The same things were measured in two ways. Each way mixes the same 10 hidden numbers, adds some noise and spreads widely along 6 directions of its own, which tell nothing about the thing.
Some things both ways: the first way, then the second way.
[ 10   5 -22 -12 -29 -55   1 -31 -50 -49  28  -8   2 -35  34 -21  -2  21]
[-10  -6  26   4 -27 -28 -17   4  10  46 -20 -14   5  12 -26   3 -20  57
   0 -15   6  20   0]

[ 25  -9   0  11  32  18  34  99  53  24 -27  -6  16 -15 -23 -15  13 -24]
[ 26  -7  -8  -2  -2  -2 -24   3 -12  56 -27   6  34  31 -16  20  -9   5
  17 -11  -2  -8  -8]

[-14 -13  17   5   2  31  27   8   9  -8   0 -28 -18   4   0  30  -1   4]
[ -1 -24 -17  13  33  11 -14 -55 -14 -48  -5 -22 -33 -15  -8 -27  33 -37
 -29  46 -19 -20 -24]

[ 10   4  20  15   3 -27  15   4   1  -7  16  -7 -13   1 -44  12  11 -11]
[ -8 -11 -13  -1 -31  -1  16 -12  23 -19  28 -20  12 -11 -18 -22   7  24
  -3   7  13   0  -8]

[  7 -21 -21 -24 -13   8 -18  15   2  18   6  13  14  14  39 -22 -15  24]
[ 20  17 -13  -2  37  11 -75 -12 -29  35 -41   4  15  35  -4  12  -2  24
  14 -12  15 -25 -30]

[ 38 -16 -22 -19 -21  -8 -26 -26 -62 -13  29  15  16  -1  75 -27 -19  46]
[  4  24  -1  40  42  -4 -21 -13 -32  23 -29 -11  -2  -2  35  14 -15   7
  11  36 -11   7   0]

[ 16 -27 -40   9  -3  -2  -5  23   8   6  23  49  23  14   9  -9  -3   2]
[-18   9  -4  25  24  -7   3 -21 -45 -22   3  33  18 -23 -35   5   2 -12
   8   3 -10  -4 -20]

[ -5   3 -18 -10  -2  -1  33  44 -29  -1  34  -8   8  -9 -46   2  17 -19]
[ 20  10 -32   3   1  13 -11  18 -25  33 -13 -32  -1  30  57   5  -6  44
  -2  -8 -24  19  -8]

[ -6 -21 -19  28  -9 -22  10  28 -19 -59 -30  -1 -13  -6  12 -10  10 -33]
[-42  -3   1 -14  27 -32   7 -22 -38 -46 -15 -14 -12 -37 -59  -6  23 -40
  -1  30  -2  21 -18]

[-51  -2 -69  17 -11  -7 -13 -24   1 -44 -44   8   7  -3   8 -12   5 -43]
[ 38  15   3  22   3 -11  -4 -18 -31  54   7  -4 -17  22 -52  -7 -20  18
 -15  10 -29   1 -40]

[ 31   6  -9  41  29 -10  -5  40  24   0 -16 -20  29 -31  -5   7   3 -18]
[ 25  21  -8 -25  -5 -24 -14  14 -34  36 -17  -8  28  29 -11  52  -9   7
  17 -10  16  14 -12]

[ -9  44 -38  28 -38  25 -19  -2 -55   1 -30  22  40  24  -5 -12  -7  48]
[  4   4  14 -14 -13 -16 -40  10 -27  45 -16  10  13  -2  -5  -8 -25  41
 -25 -22 -52  17   5]

[-25 -12  15  15  -4   2  37  86  30   4  -9 -21  -5 -37 -48  10  10 -29]
[ 11  15 -28 -25  13  10 -63 -32 -13   9  -8  -7  19  25 -31  -6  17  15
  10 -30  11 -23 -23]

[ 13 -41 -32  13  -1  18  -7  40   2   3 -23  14  37  35 -10  20   1 -39]
[ -8  34   5  11  45  19 -30  -9 -71 -22 -18  35  28 -24 -28  12  27   9
  19   1   2 -21 -33]

[ 23   9   0  28  -4   7   3  -7  14   0  -4 -31  21   6 -31  24  12  31]
[ 12  34  -5  27  32  14 -39  12 -40 -18  -5 -11  22  -7  36 -10  -2  31
   8  25 -11 -13 -22]

[  3 -13  30 -12 -12   7   9  41 -25  10  36 -23  -8 -19   2  19 -19  14]
[ 16  -2 -18 -33  21  17 -14 -34  -8 -19 -21  -3   1   5 -10   4  21 -22
   2  18  18 -16 -26]

[-21 -48 -14 -35   2  -9   3  35  23  12  17  -8  -6 -40  32 -15   1 -66]
[  7   4 -24  -4  54   0 -19 -56 -28 -20 -32  15 -11  21 -31   6  16 -17
  15   7  24 -23 -46]

[ 28 -19  32  -1   2 -25  -2 -16  -1   7  27  -6  -8   8  -2   9  -1   3]
[-38   6   2  25   6 -10 -35 -20   2 -41   4 -15  19 -22 -18 -22  15  37
  14   8  36 -17 -11]

[ 22   4 -53  -8  14  -2  -5 -18 -28 -25 -31 -15  35  35  20 -16  15 -14]
[  9   5  20  29   4  16  -4 -17 -22  -7 -11  14  18 -14 -25   8  25   8
   4  16  -6 -25 -23]

[-53   8 -15 -14  11 -25  26  32 -17   6  53   5 -21 -28 -13 -11 -18  -1]
[ 15   9   1  -5 -23 -21 -46 -16  20  21   9 -23  11  38 -21  -7 -21  56
 -10 -23   2  -6 -23]

[ 25  21  23  20  15  34   0  37  -9  41  17   4  -2  27 -12  -5 -20  71]
[  7   2 -14 -23  -8  -5 -76 -16  -6  -8  -8 -18  34  12 -18 -14   8  16
   7 -22  17 -25  -4]

[ 18  26  -6  25   0 -17   2   6  15  -1   6 -16  13 -22 -15  -8   7  31]
[  1 -21 -36 -25 -15  -6 -25 -31   1   1   5 -20   2  27 -17   3  18   8
  -8 -20   8  -9 -14]

[  5  -8  18   0  -1   6 -17  -9  -4  11  37  -7 -11 -20  18  12 -25   6]
[ 26  12 -23 -19  -1  -2 -43 -35  -8  21 -11 -15  10  37 -28  12  11  17
  13 -21  30 -21 -24]

[  6 -16  66  29 -12   5  25  31  45  15  14  -3 -15 -10 -26  48 -24  33]
[-18 -30  -4 -31  11 -20 -28  -5 -27 -30 -17   3  15  -7 -42 -11   4 -42
 -21  15 -10  -1 -27]

[  3 -10   5  14  -9  20   8   9  42  12 -25 -28  27 -25 -13  24  14 -24]
[ 18   1  14   9  18 -11 -21   6 -41  30 -29  25  14   3 -10   5 -21   7
  -9   0 -33  -3 -20]

[ -4   5 -10   9   6 -14  14  30 -23 -16 -18  10   4  14  18 -13 -18  14]
[-38  -9  15  10  35 -25 -14  -7 -29 -44 -25  -5  14 -27 -21  -3   4 -35
 -16  44 -28  19 -19]

[-26 -16 -58  42   2  22  15  -8  44 -43   0  36 -11  50  -8   8  21   6]
[ -9 -44  -8 -25 -28 -22  21 -50  -6 -32  16   3 -23 -14 -62 -10  21 -25
 -41   4 -15  -9 -17]

Other things, the second way, with their names:
(762): [-29 -14   9 -21  -8  -9 -13 -10 -11 -29 -20  17  37 -46 -38  -8  16 -27
   1  -2 -13   1  18]
(192): [  8  -4 -34   8 -10  20 -28 -53  -1  11  11  -1   5  12 -46 -11  35  14
  18 -29  15 -35 -15]
(274): [ -7 -19   0   4  17 -13 -17 -34  -9   5 -16 -22 -36   4 -29 -12   0   6
 -22  27  11   1 -29]
(650): [-17  -4  15   6  15 -42 -32  -5   1  14 -15 -16  -2  13 -15  -7 -35  22
 -13  15   1  18 -21]
(454): [  3   0  11   4 -15  -4   7   2  -2  48 -12   8  14   4 -32  11  -4  28
  11  -8   1   9  -9]
(628): [ -5 -26   7 -18  -8 -42  -6 -19 -10  -9 -21   0  -8  -2 -68 -28 -10 -11
  -9 -16 -11   1 -25]
(191): [-34 -15 -12 -13  24  -6   9 -18 -39 -49 -21  -1   0 -31 -34  -9  33 -33
   1  15 -18   9 -16]
(554): [ -7  25 -14  45  30  -9 -13   7 -36  -7 -13 -37 -11   8  37   1  -3  41
  18  21  10  12 -17]
(686): [-36  -9   9  -4  23 -29  -9 -32  -6 -25 -35   2  -7  -9 -29   0   5   2
 -10   7 -12  19 -14]
(364): [ -9   5 -19  26   7 -34 -15   4 -37  26  -4 -32 -11  -4  -7 -25 -31  20
  11  -2   0  19   1]
(304): [ -6  -1 -25  12  20  15 -60 -51  21 -10  -6 -28 -31  11  -4 -61   8  49
  -4  -8  17 -23 -21]
(667): [ 24 -35 -44 -14  -9  -9 -32 -38 -30  -9  -2 -25 -12  27 -18  -8  21 -23
 -24 -12 -17 -22 -20]
(435): [ 46  -1 -19  -6 -17   5  -8  13 -44  36   9  -2  27  10   8  12 -14 -10
  -3   3 -15 -13   2]
(265): [-19 -11  -9  39  17 -11  -6 -21 -11   7   4 -23 -18   5 -13 -10  -7  17
 -11  26 -11  15 -22]
(90): [-22   1 -50  30  20  22 -46 -51   9  -7  15 -26   2  20  25  -5  21  30
   3  -3   0  -8  -3]
(534): [ -8 -30   1 -24  21  -6 -48 -21 -31 -21 -45   7  10  -9 -34 -16  22 -31
 -16  -8 -34 -12 -12]
(694): [ -4   7  -7   3  37 -32 -54   6 -45   1 -24   4  18  17 -18  -7 -31   3
  -6  -2  -9   1 -35]
(942): [  3 -13 -23   3  -5 -12   7  14 -24   8   3 -26   0  -3   4 -18 -12  -2
  -9  11 -24  22  -9]
(108): [ 20  10  18 -10 -28 -32  22   9  -7  21  -3 -13   0  -8 -22 -13 -34  29
   3   0   9  18  -4]
(662): [ 25   1 -21  -3 -26 -25 -31  -4  -1  43  -4 -29  -2  48  20   7 -25  59
  -6 -37  -3   8   1]
(456): [ -1 -16 -23   8   1   5 -39 -53   8 -16   9 -16  -7  19 -41 -21  29  19
  -8  -7  13 -28 -39]
(56): [  8  -6 -10   9  -6  -8 -29 -45   5   9  -5 -26 -13  24 -36   1  26  27
   1 -10  14 -15 -21]
(171): [  4  19 -19  14  11  20 -15  -7   7  24  -2 -14  -6  29  29  -8 -16  77
  11  -9  23   1 -27]
(86): [ 18  16 -13 -11  -3  14 -47 -45   7  15   1   5  17  23 -54  -9  19  38
  21 -30  40 -42 -33]
(434): [ 20 -31  -8   0  -7  -9  28 -17   1  23 -10 -11  -7  14 -12   3  -4 -28
 -13  19 -30  10 -11]
(761): [  3   8  23  16  -6 -13 -13 -29 -14 -20  20  33  31 -42 -74 -33 -11 -18
 -12  20 -27 -22 -18]
(825): [  7  24  -7  31  -7  -8 -16 -14 -28  17  27  -8  20   0 -23  10  -3  33
  10   1  16 -11 -13]
(226): [ 52 -11 -10 -11  10  18   3 -37 -16  47 -28   1 -31  25 -21   0   1  -4
  -7   7   7 -20 -31]
(147): [ 11 -36 -12  17 -25  -4  48  -2   2  28  21  -9   1  -9 -25  -8 -16 -28
 -11  41 -14  10 -12]
(369): [ -8   7 -25  24  21  14 -55 -33 -13   7  -6 -10  22   5  -6  -1  21   6
  12  -4 -13 -16  -2]
(306): [ 12 -16 -25 -11  14  14  32 -38  18 -26  -3 -11 -14   5   0 -10   8 -30
  -5  35  -6  -1 -32]
(366): [-24 -15  -9  19 -13   2 -17 -44  -6 -17  24  12   6 -20 -47 -25  15  21
 -10  -9  -3 -17  -6]
(553): [  2   4 -60  38  19  26 -43 -42 -15 -11  15 -39   7   9  31 -10  34  -2
  13  11  -9 -22   3]
(938): [-28 -50 -36   4 -17  -5 -15 -55   7   2   4  -8   6  10 -55  -3  35 -19
   0 -11  12 -19  -3]
(720): [ 31   3 -22  28  -3   8  37  -3 -32  31  14   1  -1 -23 -18 -28 -15 -22
  14  24 -21  -2  -3]
(248): [ 10   5 -19   8  22  15 -38 -53  -2 -15  -5  -7   0   4 -39 -31  22  -5
   4   3  -3 -29 -30]
(935): [ -5 -15  13 -19  -7  -9   2 -14 -38 -10 -12  32  19 -23 -86   1  26 -20
   5 -13  17 -18 -29]
(196): [-22  -4 -38  -1  35   7 -46 -42 -14 -51  -5 -33   6  -2 -23 -19  40 -28
   0  21   5 -16 -27]
(350): [  8  15   9  11  -2   0   7 -42 -20 -26  23  22   4 -41 -42 -25   5 -10
  -9  21 -20 -19  -8]
(559): [  3  -7 -38   4  29   5   6 -13 -41 -28   4  -8   2 -11   3 -11   5 -47
  -1  27 -17  -2 -17]
(551): [ 55  27  -8   8  12  28   9  -3 -25  41   0  24  28  14 -10  13 -17   1
  21  14  -1 -24 -32]
(565): [ -1 -25   9  -1  -5   0  22 -35  -2 -27   7  11 -27 -30 -56 -42   7 -10
 -30  21 -11 -12 -29]
(257): [  8 -14  -7  14   5  19  -2 -17 -12  16  -6   8   4   5  -2   6   5   7
 -15  16 -23  -6 -18]
(438): [ 27  -5 -42 -31 -13   7  -2  12 -27  22   2 -28  25  -9   7  -2   2 -41
  13  11   0   4  19]
(76): [-14  11  27 -12  10   7 -47  -3  -6  -9 -27  12  26 -23 -27 -16   7  32
  -1   3  17 -17 -16]
(349): [ -4  12  -7  14  18  -3 -64 -14 -41  -4 -12 -10  12  14 -30  -2  26  36
  -3 -17  -2 -21 -33]
(174): [ 22  -4 -26 -20   5  -4 -28 -47 -35   1  -6   3  16   8 -49  17  27 -41
   7  -4  13 -28 -13]
(872): [ 14  11  -5 -43  -5   6 -40 -32  24  47 -27 -10   2  35 -37   2   4  42
  12 -29  36  -4 -20]
(351): [-16  -9  23  30   3  -9   1 -11 -24   6  -5   6  -6 -15 -33  -7  -5  17
 -17  21 -12   5 -23]
(154): [ -6  -3 -21  13  25   6 -25 -55 -18 -47   5   0  -3 -17 -27 -33  18  -9
   2  11  15 -30 -22]
(813): [ 48 -10 -29   3 -10  12  16 -23 -18   0  21  -5  17   8  -9  16   9 -46
  -8  34 -19 -20 -17]
(361): [ -5 -13   7  35  -4  10 -29 -59  17   2  14   9   2 -10 -47 -25  17  26
  -8   3   2 -33 -17]
(610): [ -3  -4 -34  -5  10  11 -53 -39  -4  24 -14 -19  -9  34  -8  -8  20  32
  -4 -29 -11  -4 -17]
(151): [ 29 -10  27 -34  -7 -25  15   7 -33   2 -20  14  11 -13 -42  16 -17 -40
 -25  30 -17   3 -26]
(952): [ 44  -4 -19  32  -5  21  -8  -1 -11  27  -2 -21  13  13  21 -13  -4   2
   4  16 -20 -21 -12]
(675): [ 50  16  -6 -46 -25   8  13   3  -3  29  11  12  40  15 -24  23 -13  -4
   0   8   4  -6 -22]
(490): [-22 -24 -11 -19  -2 -24 -35 -29   6 -10 -17 -35 -20  -3 -28 -34   0   5
 -15   0   1   9  -3]
(376): [  8  -4  -4  21 -20  23  -6 -39   0   0  20  28  39   4 -38  16  28  18
   8 -11   5 -36 -14]
(663): [  7   6  -3   3  31   2   6   9 -38 -13 -15  -1  19 -17   6   8  -3 -38
   4  50 -18   9 -18]
(890): [ -3  -9 -18 -16  17 -11  -6 -19 -41 -60  -4  -1  -2 -22 -38 -33  14 -29
  -1   1   2 -13 -35]
(743): [ 26 -26 -10  -1  -1 -20 -22 -14 -21  39 -14  -1   3  38 -17  17 -21  -6
 -26   5 -22  -2 -24]
(281): [-22   4   6 -12   4  -6 -13  19  20  14 -22 -16  12  18   3 -11 -19  56
   3  -1  11  24 -24]
(787): [ 20  -9  15 -25   8 -15  33  24 -36   0 -15   3  -3 -23 -21 -15 -32 -27
 -18  36 -13  21 -31]
(160): [ 17  13  16   9  22 -10 -16   2 -51  -4  -3  12  18 -20 -39  -8 -13 -24
  -7  33 -23  -9 -38]
(850): [-13   6  12  -2 -15 -15 -50  -4  -1  -8  -3  -1  32  -4 -28 -12   4  41
  -6 -16  -5  -8  -8]
(251): [ 10  12 -35  14  30  12 -71 -30 -37  -8 -14  -9  -1  32   4  -1  24  41
   1 -28   4 -30 -36]
(690): [-42 -31  -4  12  10 -22  17 -30 -10 -42   0   4   5 -32 -55 -20  12 -40
  -9  25 -16   7 -16]
(218): [ -8 -27   1   7 -13  -8  21 -55 -15 -26  38  24  -6 -35 -74 -19   8 -31
 -31  30  -5 -16 -15]
(599): [ 14  21   7  21  21 -15 -45  -9  -8   2 -19  -7   8  -9  32 -31 -32  25
  -2  10 -30  -3   4]
(517): [  4  26  -3   6   9 -14 -54   0 -30  14 -14  -6  16  17 -11  -6  -6  55
   3 -30 -11  -4 -22]
(788): [ -6  -3 -24 -12  14  14 -40 -28 -19  17 -30 -23 -11  20  -1  12  29  27
   6 -14  24  -9 -12]
(822): [-21  16 -11  15  30 -32 -89  -9 -56  -2 -25  -5  30   5 -36  -7   5  15
  20 -31   6 -14 -10]
(581): [  4 -15  -3  23   5 -21 -59 -26 -18  30 -26 -16   1  31 -10  11   3  31
  -2 -16   8 -14  -8]
(956): [-37 -27 -17 -15  34 -44 -40 -24 -32 -62 -33 -38   4  11 -33  15  31 -47
 -11  19   6   4 -31]
(714): [ 21  24 -14 -10  32 -17   2 -14 -49 -29 -23   4   9 -14 -14  -7   1 -40
  13   6 -31   1 -18]
(961): [  2 -18 -22 -27  43 -16 -36 -37 -45 -57 -51 -10 -31  -6 -40 -52  20 -39
  -3 -18  -5 -23 -41]
(533): [ 13 -13 -23   7  20 -10  -8 -25  -9  23 -11 -37 -39  35   9  -3  -8  -2
 -31  26 -38  20 -29]
(583): [ 17   2   1  -3  -3 -12 -26 -20 -10  21   8   4  24  10 -37  10  -9 -13
 -16  17 -11  -9 -19]
(208): [  5  -7 -37   4  35   9 -56 -45 -43 -14   0  -4   7  20 -18  12  28 -22
 -16  10 -11 -24 -36]
(352): [  8  -3 -36   4  20   7   8 -13 -50 -14 -12  19  27  -9  -5  12  16 -48
  21  -3 -15  -5  -4]
(210): [  5  10   9   3   5  12  17  -5  12  -4 -16  14  23 -12  -9  -2  -4  14
  28  12  22  -8 -20]
(871): [  1 -11 -36  -4  -6  -5 -20 -26 -18  23  -1 -29 -11  10 -14  -8  11  10
   8 -14  12   2   3]
(363): [ -6 -33 -27  -2 -17 -14  21 -38  -6  -3  15 -36 -30   5 -27  16  18 -21
 -19  29  17  11 -13]
(726): [ -4  -5   7  29  28 -21 -11  14 -18 -17 -30  -1  14   4   4 -17 -25   3
   2  18 -22   3 -34]
(8): [  1 -34 -15 -19 -13 -13 -12 -22  13  17 -18 -11  -7   9 -42 -33  -8  -1
  -1 -13   4  -1 -13]
(162): [ 24 -10  -6  16   1  38  18 -23  17  32 -10  -4   8  10  13  19   9   4
   2  32   1 -11 -14]
(944): [ 14   0 -31  -4  24  -1 -19   2 -34  42 -36   7  17  14   1  -2 -16 -10
  27 -14  -2   1  -3]

Some of these things the first way, each followed by its name:
[  3  15 -19  11   7  -4 -17 -31  26  20 -25   1  28  -7  24 -12  -4   1] : (743)
[ 16  10 -27  25 -11 -46  30  28  22 -52 -29 -11   6 -33  -4 -34  28  13] : (690)
[ 10 -18  -8  15  19 -37  11  -5   5 -32 -15 -23   1 -16   8  -3  17 -43] : (363)
[-30  12 -68  10   7  24   1  28  10 -20 -63   8  -1  38   0 -52  29 -22] : (248)
[-42  -6 -52   4  -9   3  17  20  -1 -37  11  19 -15  -5  21 -13  -8  17] : (533)
[  1  -3  10   9  -4  -9  23  38  -1  23  12  -4  16 -20 -37   6   3 -10] : (366)
[  9   7 -12  20  16   2   6  -6  -3  -4   6  11   1  19  -5  -3   2   2] : (813)
[ 19 -44   7   1  10  -8   1 -35  33 -11  34  -9 -16  -8   1  30  12 -45] : (554)
[-34  -8 -37  -3 -26   9  18  21  23 -27  -6 -11 -27   8 -14 -32  23  28] : (304)
[-10  -9 -25 -20  -6   3 -11 -17 -28   5   4  24   5  28  27 -18 -11   0] : (361)
[ 37   9 -29  13  -3  13 -50 -29 -37   7  -5  36  17  37  49 -36 -15  34] : (174)
[ -2  -8  20  -2 -13 -15   9  31  15   8  22 -40   0 -55 -21  15  -6  -1] : (86)
[ 32   2 -29  27  18  -3  -8  -4  31  -6 -53  24  16  47  -6 -36  18 -14] : (147)
[ 41 -12  24  -1   3 -24  20  33  19   9   9  10   5 -22   6 -19  -2  10] : (938)
[  9   7  -8  29 -14  -3   3 -12   7 -21 -12  13  -4  23 -23  -9  18   4] : (942)
[-13 -49 -38  12   7  12   9   7  31 -22 -13  35   1  45   6  19   3 -35] : (351)
[ 10 -53  -2  -3 -29  -9   3  -5  10 -40  14  -4  -8   4  18  24  12 -23] : (788)
[ -4  13   7  -6  -1  -5   3  11  -1  -1  12 -23  -7 -21  -3  -1  -7  -6] : (306)
[-26 -61  28 -21 -19 -18  26  43  22  18  65  -3 -18 -25 -43  49  -4 -53] : (171)
[ -8  18  28 -31  -7  39  20   5  11  25  -4 -72 -19 -52 -12 -10  17 -25] : (961)
[-11  -3   3  -4 -21  -7   8 -73  -4 -24  41  -2 -27  -4   9   9   9   9] : (667)
[ -4  22  -1  12  -1 -19 -16   5 -41  22  -9   4  22  -6  19 -16 -32  25] : (583)
[ 32   2 -58  31 -11 -45  23 -11  45 -62   0 -13  32 -19 -13  -5  40  28] : (376)
[-18  12 -21  -6  13 -19  18  85  -2  11 -34  -5  19  10 -36 -29   5 -31] : (281)
[ -1  12  10   0   6   5   0  -4  -5  24 -13 -25  -2   2 -33 -14  19 -34] : (890)
[ 15 -14  45 -12  -4  -1 -16  -7 -31  48   5   3  -7 -16  -2 -15  -9 -54] : (364)
[-14 -24  -8 -19  14  -6  41  33  59  -1  37   8 -28 -15  -8  -9   9 -11] : (726)
[-26 -20 -41 -15  -3   0 -21 -36 -33  -5   3  40   3  55  20  -4 -11 -26] : (349)
[  2  -6   7 -15  -6   4  12  -3   9  29  41 -29  16 -31 -16  30  -9   4] : (251)
[ -6 -11 -34  18  -8  -9   5  13  12  -9   5  27  17   9  15  -4 -12  51] : (208)
[ 24 -25  21 -23   6  -6   7  39   3  14  29 -12  -5  -8  -7   1   1 -26] : (210)
[ 16 -30  -8  -2  11   8  18 -15  54  -2  31  -4  -2 -19  33  11   4   8] : (581)
[ -5  15   4  27 -11  18   9  12  12 -23 -19  -9 -22   7   0 -15   5  30] : (490)
[ 42   6  27  19 -12  11  -9  10  -6  15  11 -14  12 -21  -5   3  -8  33] : (871)
[  9   3 -53  14  30  14  14  18  32 -27   0 -16   0  -7  15 -17  13  15] : (56)
[ 11 -10   0  -1  26  44  20   6  31  13 -11   1 -16  44 -21  -3  21 -32] : (952)
[ -2 -43   0  10 -23 -11  -8 -21  12 -14   3  35 -20   7  22 -12   8 -29] : (822)
[ 62   6  -3   8 -34 -21 -14 -25 -15 -12  11   3  25 -24   9 -25  19  15] : (352)
[ -1  31 -15  23  18  13   3  20  -9  16 -27  -1  20  26 -27  -9   2  12] : (850)
[ 31  10  -5  25  24  27 -21  35  -1  27 -55   7  31  52   1 -12  -8  -3] : (663)
[ -5 -22 -45   6 -18   0   5  -1   9 -29   6  33  10  34   8   2   6   7] : (257)
[ -7 -23 -20 -23  -1  -4 -13  27 -30  23  -4  14  18  19  -8 -16  -4 -53] : (551)
[ 15 -19  11  27  -8 -11  20 -10  16 -13 -12 -19   1   0 -39  13  37 -33] : (435)
